The first 4 rows are patterns. Each new row is the sum of 2 different patterns, raised or lowered, with some noise. Before adding, each is slid sideways (what falls off one end comes back at the other) and multiplied by a number that may be negative. Names go in the order of the patterns.
Some rows, each with the names of its patterns after it:
[ 17   8  12  11   5  -3   4   4   4 -12  -1   5  11   6  -9  -6 -15 -10
  -9   2  -8  -6   5  15  -4 -15 -20   8   5   8 -16   5  -4  11  -5   4
 -12  -3  -4  -4  10]	petiv
[ -2  -8   2  -1   7   0   0   7 -12  -8  -8  -8   2   0   2   6   9  -2
   8  -1   0  17  -1  -3  -4  -3  -4  -5  -8  -6   7   0  -6  -6   0   1
   8   8  -5  -6   4]	Ger
[ -4  -4  18 -12  10 -18  -3   0   1  -2  -6   5  -9  -6  -4  -7   5   1
  -6  -7   1  -4   5   9   8  10 -22   1  -4 -16  14   9   1   1  13   3
  -1  -4  16 -10   5]	goke
[-13   1   9  -5  -9  -4  -4   5   6  23 -11 -10   3  -8  13  -2   0 -12
   0   2  -5   2 -10 -12 -11  -3   6   1   2  -4  -9  -6   5  -2  10  13
  -3  -4  12   9  12]	madaf

New rows. What belongs after each?
[ -6  -6   2  -2  19   7  -1 -14  13 -10  -8 -27  -9  25  -1  -6 -28 -19
  10 -11  -7 -23   2 -20  -1  -9 -11   1 -17 -32 -21 -20 -25  -8   3  -5
  -4 -31   6 -11 -27]	petiv goke
[-21 -18   0  -4 -15  -1  13 -10 -16 -27   3  -2  -7  -7   5  -2  10 -12
  -3 -16 -14 -15  -8  -6   7   1 -12   4  -1  -3   2   2   1  -8  -1  -8
   3   5  -5 -11 -19]	petiv Ger
[-11  -1  -7  -3 -23  -4 -21  -2 -12 -24   5 -32   9   0  -4  -5  -1   4
  -2  10  -7  -3   7  -8  -8  -1  -8 -14   1  -6 -20 -11  -9  12  -6 -10
   8 -21 -21   7   1]	Ger goke
[ 14  12  -4  19  10  -2  17  12 -11  20  31  11  16  -6  27   0  25   9
   5  31  -3  31   7  16  14   4   8   2  19  10   9   1   5   5  -1   8
   6  -1  -3   4  31]	goke madaf
[ -9  -2 -30  -1 -16  -7   3 -11   9  -9  17  -3  -9  -5  -5   0 -22   1
   2   3   2 -17 -12 -13  -9 -13  -3 -15 -20 -12  -9  10 -20 -18  13 -18
 -12 -20  -6 -22  -4]	petiv goke
[ 11  14  -3  -6  13  22  27  -8  -2   0  25  -2  10 -11   3  -5  12  19
  10  12   5 -23 -10  -9 -10 -11   4   3   2 -10  21   1   5  -6 -11  19
   3  30  17  12   1]	petiv goke
[ 25   8  -3 -37  11   4  -4  -1  15  -2  14  10  11  -9  -3  11 -10  16
  15   8  30   3  16 -15   3   5   8 -12  -3  12   5   2 -10  -9  -7  -8
 -12  -1  -4  -9  10]	petiv goke
[ -5  -4  10   3   1   1  10   8 -26   2  -4  -7  14   9   7 -11   3  -3
  -7  -2  14  -7  12   7  -3  25 -11  10   0  -2  -3  -2  -6 -10   1 -14
 -10   4  -5  -3  -7]	Ger goke
[ -3 -21  15  21  11  20  28  17   3   8  27  -8  -4   5  16  40 -14  12
 -18  16   0  11  -6   4   7   6   2   6   3   1  -9  -7 -11  -4  -3  14
  10   9  11  -5   8]	petiv goke
[-18 -13 -30 -31 -43  -2 -10 -22   0 -11 -15 -27 -18  -6  -9  -1 -29   3
  -5   9 -16 -15 -24 -18 -12  -7   3   0  -2 -11 -15  -7 -14 -21 -18 -23
  -9 -16 -17   4   2]	petiv madaf
[ 15   0  -8   5  15  17 -14   4  18  -5  -6  -8  -1   7   1  34   1   0
  10  -6  13  -1  -2 -17   4  -3  -1   5 -21  -9  -4   3  11   7   8   6
  -1 -10   6   4  16]	Ger madaf
[  4   5  -2  -7 -14 -14   7 -13 -12   5 -25 -12  -7 -24 -15  -5  -2   1
 -12   6   0   1 -11 -19   7 -10   4  -6 -14 -16  -1   3 -13   2   5  -6
   1 -17  -9  -3  -9]	Ger goke
[ -9   4 -24   2  -2  13  -2 -30  -7  -3  19   7 -15   1  -4  12 -11  10
  -7  -1   2 -11   5  16  11   7  13  -3 -13  -7  -9  21 -12   1  16  -6
  -5 -11  -6 -26 -14]	petiv goke
[ -6   5  17  -2  -9   3  -6   3 -16  -8 -25 -11  -4  -5  -2 -15 -16  -2
  -6   0 -10  -3   1  -6   3  10   3   6  18  -1  -9  -1   9  20   2  -6
   0 -13   0 -10  -4]	petiv madaf
[ 12 -12  -4   6  -7 -11  -3   7   5  -3 -13 -14  -2  13   6  -9  10 -16
  21 -11  18  -6   2  -4   0  15  14  15  16  16  10  -4   6   9  11  -9
   4   3   7   2 -13]	petiv goke
[ 18 -17  -3 -11  -1  -2 -11   4 -19 -17 -11  -9   8   0  -6  -9  -8 -10
   7   4  16  18 -21  -3   4  -7  20  -7   2   7   5  -6  -5  -8  18  -4
  22 -13 -12  18 -16]	goke madaf
[ 17   6   2  19   3  16  -7  16   8  19  14   5   8   2  -2   0   0  -6
  -5   1  -7  24   2  19  22  -9 -10   1  10  -2  14  15  17 -11  21   8
   5  -2  -7  30  11]	petiv goke
[ -4   1  -9   3   4 -16 -19 -18   2  -8 -12   6   2  -2   0   2  -4 -21
  -1   1   3  10   0   6   5   8   5   2  -1 -13  11  18  20  -4  -8  -7
   9  -3   9  -6  -1]	petiv madaf
[  2 -10  13   9  -4  -6  -2 -10  -3 -27 -13   0  -8 -16 -11 -12   8   2
   9 -23 -18   4  -7  17   1   1 -17   0   1 -14 -15 -13  -4   2 -13  -6
 -13   8 -13 -10 -18]	petiv madaf
[-18 -10 -17 -14 -20 -13  -2  11  -2   0   7 -15 -19 -11 -11  -6 -22 -10
  -1   8  -6 -13 -18 -25 -10 -18 -11 -21 -21  -8   1 -19 -29 -24  -3 -10
  -4 -25  -4  -9   4]	petiv Ger
